There are 9 hidden switches. A switch that is on adds its own fixed numbers to the row, and there is some noise. The rows also spread widely along 11 directions, which tell nothing about the answers.
In the rows, 128 means zero.
Some rows, each with its switches (1 for on, 0 for off) after it:
[ 87 104 137 122 121  83  88 118 133 139 194 101  97 129  90 128 195 150
 171 178 114 134  87 125 132 117  72 138  57 109 131 131 161 181 112 184
 152 123  96] -> 0 1 0 1 1 1 0 0 1
[103 193 125 136  97 126 134 172 146 101 130 111 135 118 124  93 127 116
 106 111 173 111  99 134 137 140 121 130 147 103 113 193 162 146  95 109
 102  95 154] -> 0 1 0 0 0 1 0 1 1
[125 107 123 128 113  53 107 166 185 111  93 115 104  94 173 118 119 145
  51 146 161  89 170 148 140 119 136 176 120 100 131 139 116 116  73 133
 137 179 152] -> 1 0 0 1 1 1 1 1 0
[125  89 114 126 108 107 108 176 160 136 144 125  63  85 158 141 170 105
 113 136 184  86 124  87 169 138 104 122 160  94 116 149 134 135 128 144
  88 165 119] -> 0 1 0 0 0 1 1 0 0
[ 89 145 130 107 110 124 108  82 137 112  88 105 150 112 116 124 153 104
 150 148 144 105 107 119 131 159 120 175 110 159 140 132 154 137  58 112
 109 133 134] -> 0 0 0 0 0 1 1 0 1
[ 64 173  87 119 156  82 152 182 141 138 188 158 110 138 126 111 133 167
 167  55 134 104 147 108 125 118  90  96  84 164 126 116 149 129 171  75
 158  53 111] -> 0 0 0 0 0 0 0 0 1
[130 187 151 116 120 128 163 152 129 129  63 103 150 105 111 101  72 157
  81 118 129 172 116  99 100 120 130 134 148 107  93 212 140 129  72  65
 164  84  83] -> 0 1 0 1 0 0 0 0 0
[110 157 122 188 116 100  74 185 103 108 201 141 111 108 151  98 164 141
 122 126 182 102 118 124 156 111  95 133 120  77 137 153 170 153 140 149
 113 115 148] -> 1 0 0 0 0 0 1 0 1
[107 118 122 137 137  90 112 172 171 132 134 103 126 122 113 116 155 177
 106 137 129 117 146 151 137 127 114 118  97 100 153 134 166 154 112 143
 160  88 146] -> 1 0 1 0 1 0 1 0 0
[ 73 127 107 145 123  44  66 116 145  64 165 133  90  99 141 114 155 143
 119 161 161  77 132 151 124 137 103 176  89 131 126 129 127 138  91 124
 105 155 138] -> 0 0 0 0 1 1 1 0 0
[ 80 120 137 111 162  94 113 121 174 122 168 109 125 127 137 132 135 176
 148 149 113 109 100 159 117 137 100 148  57 108 155 120 150 161  97 141
 151 132 148] -> 1 0 0 0 0 1 1 1 1
[115 109  99 101  91  97 111 149 146 113 118 130 143 122 139 132 193  62
 142 127 155  54 134 135 161 152 127 154 109 165 142  94 144 128  85 151
 102 164 158] -> 0 0 0 0 0 1 1 0 0
[ 75 144 132 100  87  76 135 180 168 117 126 121  97  85 125 103 140 137
  92  79 164  66 148 120 147 154  85 122 134 100 103 167 153 143 108 106
 145 141 139] -> 1 0 1 0 1 1 1 1 1
[116 100 154  71  97  89 125 107 152 114  81  84 120 104  91 145 149 108
 124 175 102 125 114 129 126 135 126 155  91 131 100 153 130 145  49 130
 154 172  84] -> 0 0 1 0 1 1 1 0 0
[146  90 155 143 127  99  80 114 134 186 123  85 114 103 117 119 151 195
  93 189 131 164 108 102 147 116  83 168 101  46 154 150 167 164  81 201
 170 127 105] -> 0 0 0 1 1 1 1 1 0
[102 175 112 124 134  75 116 136 130 114 147 149 155  91 170 123 136 131
 116 113 161  83 146 120 135 134  81 177 101 144 147 128 139 116  64 128
 164 172 163] -> 0 0 0 1 1 1 1 0 1
[ 83 146 102 103 137 123 141 148 174 113 138 125 148 131 130 127 168  98
 139 116 147  74 128 142 134 158 111 123 109 162 155 113 147 148  91 117
 131 119 173] -> 1 1 0 0 1 0 0 0 0
[ 75 124 125 105  98 104 114 132 169 117 114 119 129 114 130 121 177  97
 133 136 161  73 123 120 130 154 115 148 112 153 142 122 150 146  79 128
  96 139 148] -> 1 1 0 1 0 1 1 0 0
[153 173 136 125 138 116 148 165 121 158 107 107 168 114 119 109 110 167
  91 116 117 170 122 114 123 112 100 139 117  92 131 178 159 137  74 128
 212 101 117] -> 0 1 0 1 1 0 0 0 1
[108 138 166 128  94 123  94 106 114 191 127 102 172 129  93 110 179 124
 149 168 140 144  95  94 148 107  98 179  77 118 172 130 186 165  67 185
 148 127 122] -> 1 0 1 1 0 1 1 1 1
[100 130 128  96  92  91 138 173 158 120 120 104 118 109 109 116 155 145
 121 102 126  98 119 131 129 156  95 108 117 108 108 160 166 150 103 127
 147 109 121] -> 0 1 0 1 0 1 1 0 1
[140 128 142 145 170 131 115 139 177 157 142 106 159 122 179 139 121 169
 108 181 141 135 108 152 133 115 123 156  94  88 188 130 152 140  66 174
 152 145 181] -> 1 0 0 1 0 1 1 1 0
[124 119 142 112 125  83 114 154 142 115 148 115 122  97 132 132 141 128
 117 157 129 121 105 125 131 117 106 147 104 101 115 161 135 135  80 144
 150 173 110] -> 0 1 1 0 0 1 1 0 0
[ 88 129 147 118 123 102 118 151 144 111 180 108  81  97 122 116 142 169
 122 133 133 104  99 141 133 145  73 113 102  60 108 166 156 175 120 135
 152 135 120] -> 1 0 0 0 1 0 1 1 1
[131 113 119 128  93 103  98 159 124 171 118 124  94 109 120 122 185  99
 132 128 174 125 131  52 167 108 115 154 145 126 127 138 148 135 124 145
 100 135  93] -> 0 1 0 0 0 1 1 0 1

New rows, each followed by its switches (1 for on, 0 for off):
[118 143 119 132 152 105 117 137 148 125 149 121 114 121 123 132 152 141
 128 160 138 135 117 122 121 109 121 140 105 124 140 145 134 140  94 126
 131 127 121] -> 0 1 0 0 1 0 1 0 0
[126 130 119 127 108  90 113 158 132 114 117 112 149 138 116 110 144 127
 120 134 127 120 123 146 136 121 131 145  91 124 127 135 152 139  96 143
 141 103 127] -> 0 0 0 0 0 1 0 0 0
[133 120 139  96  80  39 120 162 126 113 123 121 119 116 115 119 143 115
 101 149 115 107 135 142 126  91 129 166  71 121  94 145 118 131  73 146
 167 191  91] -> 0 0 0 1 1 1 1 1 0
[150 119 106 106 111 107 167 221 202 146 127 112  91 155 127 150 162 102
 122 132 142 116 147 142 162  89 183  82 116 138 120 138 125 130 125 137
 110 124 134] -> 0 0 0 0 1 1 1 1 0
[ 96 136 122 144  92  89  87 148 132  86 107  92 145 112 104  80 153 167
  88 114 135  95 131 166 139 171  88 143 110  74 132 154 190 168  95 137
 160  75 157] -> 1 0 0 0 1 0 0 0 1
[ 96 106 147 107 127 104 102  98 162 105 142  93  97 106 122 136 148 127
 135 197 132 116  75 138 117 138 116 163  94 108 121 150 131 156  71 137
  99 167 111] -> 0 1 0 0 0 1 1 1 0
[104  99 144 136  79 111  80 132 133  97 103  80 107  98 114 103 154 133
 103 151 145 111 105 135 152 162 102 149 128  63 108 168 174 171 100 154
 116 117 121] -> 1 0 0 0 0 1 0 0 1
[136 156 120 154 123  90  86 123 104 173  97 126 141 109 123 104 145 151
 101 128 167 153 154  64 152  99 107 196 126 126 154 140 154 124  84 134
 150 111 113] -> 0 0 0 0 1 1 1 0 1
[107 132 126 139  90 105  90 167 102 109 192 131 134 143 106 116 208  90
 173 139 139  92 100 144 155 113 112 126  74 124 137 113 175 170 125 169
 116 132 140] -> 1 0 0 0 0 0 1 0 1
[111 115 117 109 112  98 128 161 147 111 138 123  97 117 132 135 142 104
 135 131 142 105 123 122 144 125 127 123 109 131 102 141 129 135 120 121
 119 133 106] -> 0 0 0 0 0 1 0 0 0
[126 160 118 153 114  91 113 163 134 129 145 129 114 111 145 127 143 107
 119 156 167 131 142 114 155  82 135 156 120 140 126 155 125 118 106 127
 131 149 112] -> 0 0 1 1 1 0 0 0 1
[110 126 123 126 135  70 122 169 145 102 167 131  75 117 141 135 130 137
 134 144 137 122 125 126 125  91 133 122  95 123  94 151 113 132 129 110
 118 145  90] -> 0 0 0 0 0 1 1 0 0
[100 116 112 170  79  82  69 144 184 131  36  70 107 106  96  80 157 194
  64 159 164 137 155 130 146 151 139 157 164  91 144 172 185 135 107 116
  90  39 120] -> 0 1 1 1 0 0 1 0 1
[ 96 124 121 164  89 105  69 144 147 131 136 112 107 120 122  95 184 116
 104 157 197  95 126 115 172 131 111 159 130  99 154 135 165 164 109 167
  82 107 160] -> 1 0 0 0 1 1 0 1 0
[111 163 116 164 110  82  91 157 137 105 126 128 123 107 149 104 141 119
  88 145 179 112 146 120 141 102 125 175 130 122 133 155 135 130  91 120
 119 143 140] -> 1 1 0 1 1 0 0 0 1
[117  56 113 126 139  46  68 123 137 135 126 117  91  97 149 132 159 150
 106 155 129 101 162 115 158 118  90 198  85 104 142  89 125 135 116 159
 169 180 103] -> 1 0 0 0 1 0 0 0 1
[118 119 102 148  98  29  87 187 179  99 121 102 164 156 129  91 162 166
  79 134 120  87 166 217 144 113 138 170  57 111 164 103 167 139  91 183
 170 105 191] -> 1 0 0 1 1 1 0 1 1
[133  69 115 112  83  92  76 106 152 108 118  93 134 140 116 141 210  52
 138 216 136  84 104 170 172 126 145 193  77 140 149  87 136 151  62 205
 100 201 151] -> 0 0 0 0 1 1 0 1 0
[ 68 121 122 140 126  69  77 141 132  83 187 139  75  78 154 114 155 142
 125 130 167  71 119 118 132 144  75 156 114  98 116 139 137 147 127 116
 109 166 124] -> 1 1 0 0 0 0 1 0 1
[123  83 147  80  76  95 128 161 134 120 120  95  85 114  99 138 171  84
 130 133 117 111 122 118 157 123 119 119 100 104  77 148 135 165 107 152
 151 172  81] -> 1 0 0 0 1 1 0 0 1
[ 89 128 111  32 133 135 179 123 143 132 152 151 174 114 147 161 165  43
 194  83 123  43 105 118 142 179  77 121  81 195 137  82 136 133  73 124
 166 191 152] -> 0 0 0 0 0 1 0 0 0
[125 105 136  85 130 135 132 125 150 178 102 101 159 137 101 142 182 113
 146 135 118 123 124 106 147 138 108 133  87 138 164 102 162 160  72 164
 165 125 135] -> 1 0 0 0 1 1 1 0 0
[ 85 188 129 127 149 123 116 100  99 138 150 141 171 111 132 106 119 138
 148 117 154 124 100  88 120 138  73 168 102 139 148 142 158 140  78 111
 150 102 135] -> 0 0 0 0 0 1 0 0 0
[ 87 109 153  98 105 123 121 131 146 143 164 106 119 111 130 129 158 120
 151 143 133  96  87 127 145 149  75 132  86  93 127 137 162 174 102 166
 145 153 128] -> 1 0 0 1 0 1 0 1 1
[ 41 160 157  89 144 120 124  70 152 137 128 103 169 103 116 102 121 167
 138 122 126 103  83 121  98 183  47 175  78 119 156 139 174 167  53 116
 168 114 146] -> 1 1 0 1 0 1 0 1 1
[124 149 124 126 114 115 129 184 138 153 145 116 155 132 104 111 158 127
 128 117 141 133 112 115 145 115 108 113 117 113 139 156 169 150 108 154
 149  86 131] -> 0 1 1 0 0 1 0 0 0
[108 135 154 109  90  92 112 137 126 145 139 113 153 111 104 113 158 124
 130 153 131 111  98 129 139 123  98 154  84 111 134 146 165 150  71 162
 154 147 120] -> 0 0 1 1 0 1 1 1 0
[109 173  81 118 161 144 160 169 179 129 148 150 172 107 204 145 130 109
 141  89 172  62 140 144 156 165 101 122 132 160 173 107 147 106 100 114
 144 134 210] -> 0 0 0 1 0 0 0 0 1
[ 95 178 100  97 119  56 144 184 143 135  96 149 182 107 134  85 134 149
  81  21 153  68 184 105 131 151  75 156 117 146 148 121 161 115  79  99
 199 112 172] -> 1 1 0 0 1 1 1 0 1
[142  80 157  74 111 106 134 119 162 130  97  97  93  80 146 165 125  82
 116 191 131 116 101 118 145 124 137 168 121 107  99 157 101 126  57 134
 129 240  89] -> 0 0 1 0 0 1 1 1 0
[ 35 166 124 131 109  19  78 117 123  49 177 141 108  84 113  89 136 160
 115 126 146  70 130 147 104 144  67 173  73 129 102 151 139 140  88  95
 142 138 120] -> 0 0 1 0 1 1 1 0 0
[ 97 144 132 116 123 132 130 134 152 152 144 109 128 134 107 127 161 123
 159 152 141 136  94 106 127 123 113 120 103 141 135 144 157 156 102 135
 117  92 112] -> 0 1 0 1 0 1 0 0 0
[ 92 129  94 112 148  90 129 146 155 106 182 149 107 142 139 152 166  96
 182 146 136  84 127 143 126 108 141 128  69 189 137  90 116 125 126 109
 104 148 124] -> 0 0 0 0 0 0 1 0 0
[ 91 153 130 148 116  69 110 187 163  96 164 136 117 110 156 114 132 138
 108 133 165  93 143 146 128 106 126 131 106 121 126 157 140 130 110 123
 118 134 143] -> 1 0 1 1 0 1 1 0 0
[120 141 108 137 138 125 122 152 153 145 106 120 153 136 131 119 152 121
 116 126 153 116 149 120 150 125 132 142 115 141 165 115 152 139  98 130
 140  96 158] -> 1 0 0 0 1 0 0 0 0
[164  43 111  89 102  43 128 207 142 166 100 118  74 121 129 141 146 122
 102 113 111 123 172  95 165  83 136 129 102 112  91 116 112 120 145 151
 173 156  53] -> 0 0 0 0 0 1 0 0 0
[138 184 132 141 153  95 135 174 130 123 174 139 113 112 149 133 118 132
 118 131 158 151 121 100 126  73 123 142 116 119 113 180 117 122  94 113
 143 157 117] -> 0 1 0 0 1 1 1 0 1
[ 87 119 145 112  92 109 124 151 159 180 116 117  78 110 110 111 161 125
 119 132 174 119 128  55 140 114 115 132 139 120 120 157 147 155 122 119
  91 113  89] -> 1 1 0 1 0 1 1 1 0
[115 186 105 166 156 117 115 168 164 137 165 129 173 135 162 113 129 145
 123 131 173 119 121 150 155 110 124 154 110 125 182 136 161 122  97 147
 131  99 197] -> 0 0 1 0 0 1 0 1 1
[127 142 133 127 144  79 120 174 134 150 151 118 155 142 115 116 151 174
 122 111 112 139 138 136 131  99 102 134  63 108 152 127 166 152 100 161
 199 103 137] -> 1 0 0 0 1 1 1 0 1
[103 142 127 116 133  99 129 157 165 132 157 114 134 117 122 121 140 143
 121 138 140 109 114 144 144 129 100 128  96 111 141 147 151 146  93 148
 157 122 149] -> 0 0 1 0 1 1 0 1 0
[137 160 129 156 119  98 112 179 156 112 131 109 174 121 146 110 133 131
  93 162 154 133 114 164 136 108 133 150 116 105 149 168 153 128  70 156
 140 125 163] -> 0 1 1 1 0 1 0 0 0
[106 144 113 115 130 129 126 134 140 141 158 135 115 109 151 138 156 105
 154 131 166  88 108 106 156 136 105 142 120 135 144 124 143 133 111 124
 108 155 140] -> 0 0 0 0 0 0 1 1 1
